The groups are shells around one centre, one inside the other: the same stretched ball of 8 dimensions in 7 sizes.
In the rows, 128 means zero.
Some rows, each with its group after it:
[109 111 133 175  39  97 120 108 140 159  78 158 206 125  53  72 180 143
 101 138 173] | defal
[ 87  97 149 173  77 117 104 159 151 129  83 170 185 100  60 115  96 152
  82 157 174] | Kizif
[129  61 172 166 122 131  86 140 156 138 119 133 186 109  98 131 119 154
 114 143 191] | Kag
[112 113 157 141 165 105 105 151 164  75 111  88 145 131 120 140 122  86
  96 107 165] | ref
[143  91 147 100 176  82 129 109 139 124 110  84 131 131 162 135 184 108
 142 104 148] | defal
[107  93 137 133 148  97 103 123 142 110 104 114 142  96 148 122 137 122
 127 137 172] | gudur
[127  94 163 183  80 123  95 131 145 125 109 119 190 118  89  94 146 140
 110 128 196] | defal
[153  76 110 160  69 114 135  93 149 192  90 152 180 174  76 109 181 159
 114 116 145] | defal
[ 94 130 149 108 192  87 107 155 129  69 116 111 120 105 141 135 126  83
 113 105 141] | gudur
[ 83 125 118 145 166 108  91 149 150  74 112 133 136 121 112 133 100  87
  91 114 148] | gudur
[104  81 189 139 118 105 109 167 143 133  96 151 180  84  84 133 112 155
 105 156 174] | ref
[103  79 109 164 119 124  88 119 144 139 108 164 160 111 108 119 114 147
 114 144 166] | Kizif
[ 92 108 130 141 144 108 118 168 165  98  87 141 141 134  90 155  82 111
  75 126 139] | ref
[ 88 110 129 117 229 108  75 145 144  64 139 120 119 103 152 153 100  77
 115 111 148] | ref
[ 89 106 170 129 170 113  91 182 135  98 121 164 156  99  83 147  89 118
  94 125 145] | Kag
[129 132  94 175 103 123 119 128 149  97 104 111 136 189  99 109 135  96
  88  75 139] | piri
[154  73 141 122 134 113 116 118 105 166 126 147 144 128 133 119 166 165
 153 108 142] | dirir
[112  92 136 168 150 132  79 141 159  96 126 122 156 127 112 134 102 113
 101 119 174] | gudur
[122  80 159  76 226  84 124 149 135  91 110  79  87  91 209 172 117 117
 145 124 146] | piri
[142 132 117 150 103 104 138 129 129 104  99  95 126 174 123 103 162 107
 110  74 138] | piri
[132  73 136 166 102 128  79 100 117 167 134 169 189 111  98  90 166 163
 141 129 176] | piri
[126  95  97 125 205 116  97 115 155 110 133 126 123 166 133 157 131  88
 114  88 124] | Kizif
[ 99 118 115 142 112  91 114 113 135 131  95 154 164 125  91  99 162 115
 108 123 146] | dirir
[101  85 115 165 156 117  88 122 188  84  99  87 140 119 149 143  98 101
  99 141 189] | defal
[103 122 130 113 209  97  89 128 136  86 138 127 137 128 124 135 148  71
 117  91 134] | Kag
[109 152 134  99 175  77 115 131  93  83 128 119 118 120 142  98 181  80
 136  75 123] | defal
[123 115 153 141  76 100 136 152 105 138  91 150 154 119  93  95 148 156
 116 115 145] | Kizif
[108  85 159 163 126 131  82 155 141 129 124 167 182 110  73 127 105 144
 102 133 168] | dirir
[155  79 149 131 158 121 108 129 126 134 134 116 140 142 138 133 150 137
 138  95 150] | Kizif
[128  85 117 158  90 123 101 111 114 178 118 193 179 134  74  96 159 165
 126 120 144] | ref
[151  60 111 160 125 122  99  79 159 167 117 125 171 152 121 120 172 141
 132 122 170] | piri
[123 101 156  94 157  81 119 122 101 144 118 147 148 101 127 113 184 133
 148 113 136] | Kizif
[107 137 116 176 117 106 102 117 176  83 103  98 171 166  81 105 154  64
  78  95 165] | Kag
[106 101 112 153  95 112 125 140 150 150  85 180 166 150  58 128 119 139
  84 126 130] | ref
[140  73 128 144 197 136  83 132 156  98 142  98 123 143 160 159 106 112
 125 101 161] | Kag
[142 106 105 136 156 104 102  84 128 120 131 102 136 152 152 103 192  99
 143  84 150] | ref
[127  89 103 102 252 106  90 108 150  80 143  80  88 135 208 165 131  77
 142  92 140] | Kag
[146 123 167  88 151  75 140 131  82 118 119  99 118 115 163  99 202 123
 160  83 134] | defal
[110  95 131 137 103 104 129 145 130 144  85 162 149 120  98 124 122 155
 108 134 141] | gudur
[118  53 137 183 130 148  72 133 181 152 122 169 199 136  60 149  95 146
  90 145 176] | defal
[112 130  75 160 150 126  95 120 141  97 127 143 130 179 102 120 127  85
  96  75 123] | Kag
[145 105 164 151 100 104 123 131 128 113 104  83 150 127 137  98 166 133
 129 105 178] | defal
[119 106 152  93 166  72 140 134 138 116  91 105 129 118 141 139 161 109
 123 116 136] | Kag
[135  55 139 122 199 128  85 131 133 131 142 133 127 110 162 158 112 146
 145 122 154] | ref
[131 121 148 108 140  81 125 116 106 135 117 133 153 130 112  99 202 113
 136  92 133] | piri
[121 103 142 160 152 126  89 145 150  88 126 106 146 134 121 130 115 106
 105 104 169] | dirir
[130 115 103 121 204 107  99 111 137  88 138  98 110 157 161 135 153  76
 129  74 132] | gudur
[141  94 136 162  64 112 132 123 136 161  89 142 174 151  80 101 162 155
 110 117 155] | gudur
[105 128  88 185 129 130  85 121 165  92 120 136 161 176  75 115 123  78
  78  90 148] | dirir
[128 112 167 107 132  96 141 170 103 127 104 145 131 123 109 128 137 145
 121 101 122] | piri
[117 140  81 155  89 104 131 114 131 140  96 169 157 189  56  96 168 105
  89  80 108] | defal
[112 132 122 106 191  81 117 124 131  73 114  84 105 128 169 126 157  73
 127  89 138] | gudur
[137  61 155 125 103 103 132 130 126 185  92 163 166 112 104 128 150 184
 132 144 150] | ref
[ 87 126 152 128  98  89 140 178 127 122  72 172 154 111  66 123 111 137
  84 132 129] | piri
[116 138 151  82 187  69 131 141 102  90 117 107 112 116 152 119 175  88
 136  84 122] | Kag
[130  92 120 139 174 111  92 105 142  96 128  83 123 124 179 124 148 105
 140 106 171] | ref
[118  90 106 164  89 117 109 107 145 167  99 176 182 147  68 107 152 145
 105 127 147] | gudur
[131 111  90 129 182 112 101 104 133 108 135 121 119 164 144 128 156  90
 127  77 126] | gudur
[127  53 145 138 112 125 117 149 130 174  98 180 155 108 105 143 102 195
 122 151 150] | piri
[117  93 136 124 194 114 102 148 158 105 123 128 136 143 114 165 110 101
 102 105 135] | Kizif
[101 150 113 154  96  89 129 129 142  94  83 117 148 149  93  93 157  88
  89  99 145] | ref
[ 89 102 166 148 148 101  92 150 167  87 101 113 169  93 105 132 113 103
  94 144 184] | Kag
[ 95 105 169 127 138  89 117 159 146  99  89 117 149  89 120 131 119 122
 105 142 167] | gudur
[140 101 153 136 128 111 110 132 107 128 126 126 147 124 126 104 162 139
 138  99 154] | dirir
[131  88 119 192  88 129  96 107 167 129 105 112 177 150 101 105 143 128
 104 122 187] | Kizif
[138  83 159 144 130 110 106 123 146 140 117 122 175 132 101 122 162 131
 121 117 167] | Kizif
[112  97 105 137 222 132  64 128 140  81 157 128 116 133 154 149 103  90
 123  93 144] | Kag
[120 113 123 170  58 106 121 116 133 146  88 147 178 138  78  82 166 141
 106 121 161] | dirir
[119  68 128 187  58 132  97 114 150 186  98 193 212 130  44 103 138 174
 101 151 172] | Kizif
[ 80 145 132 167 162 111  89 159 186  37 106  93 150 145  90 137  95  47
  59 102 164] | defal
[128 104 155 105 184  86 113 126 125  92 119  77 117 105 182 126 163 104
 146 105 160] | dirir
[113 105 100 171  76 116 124 126 153 145  81 162 166 159  67 113 129 137
  86 122 142] | dirir
[130 104 160 134  76  91 148 144 118 148  79 134 157 120 101 103 160 159
 119 124 151] | dirir
[126 105 160 116 113  81 130 122 107 141  99 126 153  99 130  95 186 142
 143 122 156] | dirir
[128  50 130 100 226 110  86 109 139 133 138 125 121  97 187 164 130 135
 158 133 154] | piri
[148  53 130 114 150 112 110 105 113 182 125 160 145 116 142 131 161 174
 159 126 142] | Kizif
[ 83 134 131 113 200  77 104 134 157  52 104  83 120 107 156 135 133  56
 106 113 155] | piri

New rows. What belongs after each?
[127  60 147 157 107 123  98 122 140 160 109 151 175 103 110 119 133 171
 128 149 179] | gudur
[119 111 138 108 207  97  96 130 121  79 137  94 108 110 179 131 145  92
 142  95 149] | gudur
[113 147 112 118 155  82 141 137 138  70  91  82 100 153 151 124 146  74
 105  81 127] | Kizif
[147  51 146 136 182 137  82 128 136 140 147 134 144 123 145 152 120 151
 142 117 161] | Kag
[113 106  98 191  79 117 114 108 197 132  79 131 190 182  50 118 139 102
  65 121 162] | piri
[134  95 135 161 147 128  78 113 140 119 144 126 169 142 107 112 155 111
 122  98 167] | Kizif
[111  70 145 167  41 106 128 127 152 186  63 177 201 107  59 106 137 187
 100 173 175] | defal
[109  81 169 105 174 100  97 146 111 138 127 166 153  80 120 135 134 147
 138 135 147] | dirir
[139  76 132 160 108 131 121 146 155 141  98 135 151 156  98 143 108 153
 100 118 151] | Kag
[119 101  95 148 118  93 125  89 175 134  82 111 157 160 110 120 169 101
 102 119 152] | defal
[111 102 150 105 142  88 116 135  88 131 111 149 129  76 152 105 154 152
 153 128 146] | Kag
[127  93 118 154 148 131 114 152 167 109 107 123 134 171 104 160  92 115
  86 101 138] | piri
[137  75 109 134 175 123  89 104 130 132 138 131 130 132 157 132 142 130
 144 107 150] | gudur
[117 122 112 141 129  81 138 110 179  92  73  66 135 156 136 124 160  78
  95 110 159] | defal
[140  48 153 105 180 109  99 118 112 153 132 132 130  83 181 140 143 170
 170 138 163] | Kizif
[ 95  90 159 154 112  98 121 153 186 107  67 108 167 107  99 143 102 124
  81 160 183] | defal
[120  87 129 111 171  89 114 109 143 130 108 120 139 117 145 134 160 117
 133 124 148] | dirir
[109  90 167  83 214  98 104 167 100 100 131 137 103  73 174 153 107 137
 148 121 137] | Kag
[118 104 163 104 165  74 137 141 148  85  84  61 114 100 179 139 143 106
 126 125 166] | piri
[127  85 110 171 103 116 107 100 166 138  96 120 167 147 109 114 149 128
 108 127 172] | gudur
[115  74 168  86 182  79 109 123 110 133 114 124 132  57 180 129 159 147
 165 147 163] | piri
[ 99 115 145 161  70  97 108 123 126 136  92 155 189 101  77  77 165 138
 111 138 174] | piri
[104 136 182  87 177  65 129 160 112  79 106  98 126  91 143 121 160  92
 126 104 142] | defal
[143  77 119  81 226  93 124 117 133 116 122  92  85 132 205 167 144 114
 153  99 125] | defal
[ 91 110 155 129 152  93 118 163 160  89  88 117 144 107 111 145 104 105
  90 134 156] | gudur
[ 95  88  92 148 236 131  65 129 191  61 134 102 116 141 155 180  70  67
  94 113 156] | defal
[148 101 181 120 103  89 148 146 116 133  92  99 145 122 129 111 172 148
 132 109 156] | piri
[129  93 114 111 161 103 106 109  94 138 130 146 118 111 164 111 162 142
 160 106 135] | Kag
[103 129 129 182 124 132  86 153 161  90 122 146 176 164  47 122 110  88
  68  93 150] | piri
[132 128 159 126 129  88 136 144 131 100 100  92 140 143 118 114 166 102
 112  89 145] | Kizif
[ 98  71 152 130 158 107  99 144 165 142 102 166 175 104  83 156 108 136
  99 154 155] | defal
[ 97 133 133 121 144  87 125 149 135 105  97 145 144 135  87 126 139  97
  94 104 123] | dirir
[116  88 105 108 215 104  88 104 135 121 138 140 125 125 152 145 146 101
 138 107 132] | Kizif
[113 146 104 157 128 106 120 136 154  81 102 108 136 179  95 117 138  73
  81  77 133] | dirir
[122 128 151 115 139  81 134 137 125 104 100 103 136 130 125 114 170 102
 118  97 141] | gudur
[112 104  94 187  93 129  99 115 170 139 102 162 184 173  51 115 131 115
  78 113 150] | gudur
[ 81  85 157 148 134 122  78 165 128 127 116 194 174  72  80 128  85 155
 105 157 164] | piri
[110 115 120 133 186 102 102 126 170  88 116 106 142 156 112 146 137  68
  94  96 141] | Kizif
[131 124 119 110 165  91 126 123 118 111 118 118 119 151 137 121 169  98
 128  78 119] | gudur
[112 124 175 122 154  92 101 147 106  91 128 115 147  93 130 102 159 109
 133 104 161] | piri
[103 115 108 123 155  98 116 131 136 122 105 157 137 141 102 132 135 108
 105 107 120] | gudur
[119 131  52 165 174 119 103 100 189  68 113  81 113 211 132 141 129  42
  81  67 132] | defal
[114  99  96 129 151  96 108  96 132 124 108 127 128 122 155 114 157 117
 135 118 148] | Kizif
[112  99 131 134 150  92 103 103 154 124 107 119 164 121 119 118 168 102
 119 125 163] | Kag
[ 89 125 114 141 198 108  90 142 181  68 118 120 144 154  94 156 105  53
  73  99 138] | piri
[ 96 135 109 138 183 108  95 143 145  58 121 107 114 139 138 132 112  69
 100  90 141] | dirir
[113  87 136 186  79 122 100 126 165 128  91 127 182 121  91 108 124 141
  97 145 192] | Kizif
[113 110 113 160  91 105 120 122 140 122  87 127 148 130 114 101 141 131
 108 123 160] | ref
[ 96 125 147 116 223 102  97 169 161  50 125 101 121 133 126 167  96  59
  89  94 137] | defal
[117  94 157 140 104 100 134 152 154 139  79 139 166 130  80 134 128 141
  93 133 152] | dirir
[149  44 181 118 160 118  88 123 105 163 143 139 157  76 158 126 155 182
 173 138 178] | defal
[121  74 109 176 111 142  86 123 148 155 120 179 175 144  76 125 113 152
 104 127 155] | dirir
[ 90 133 132 148 126 108 110 162 138  99 103 161 156 135  66 121 111 105
  80 108 134] | dirir
[150  74 134 134 104 110 113  96  99 186 121 163 165 120 120  93 191 174
 158 118 151] | Kizif
[110  61 127 166 140 133  78 124 171 147 117 165 184 123  83 144 106 141
 100 147 170] | ref
[104 120  90 162 152 108  85  95 160  88 118 106 146 145 129 108 151  74
 107 104 163] | Kizif
[127  98  72 182 131 139  75  87 149 131 137 148 160 173 101 108 147 108
 112  93 151] | Kag
[118 106 115 137 181 128  93 147 131  97 137 141 121 147 124 144 105 107
 112  89 129] | Kizif
[ 96 121 105 156 109 106 118 136 149 112  87 147 147 142  90 118 119 113
  87 119 141] | gudur
[152  61 149 133 106 106 123 106 128 185 106 145 172 125 113 115 179 172
 143 131 159] | Kizif
[130  97 118 154 134 114  97 104 138 116 120 107 144 133 143 107 156 117
 130 108 169] | gudur
[126 125 118 132 152 108 105 125 110 110 133 136 133 147 120 108 161 104
 126  78 129] | dirir
[117 120 157 118 108  79 147 148 122 121  79 119 141 116 116 111 157 130
 115 117 144] | gudur
[ 99  83 133 121 191 102  95 132 160 105 111 123 136 103 143 155 111 110
 116 137 158] | gudur
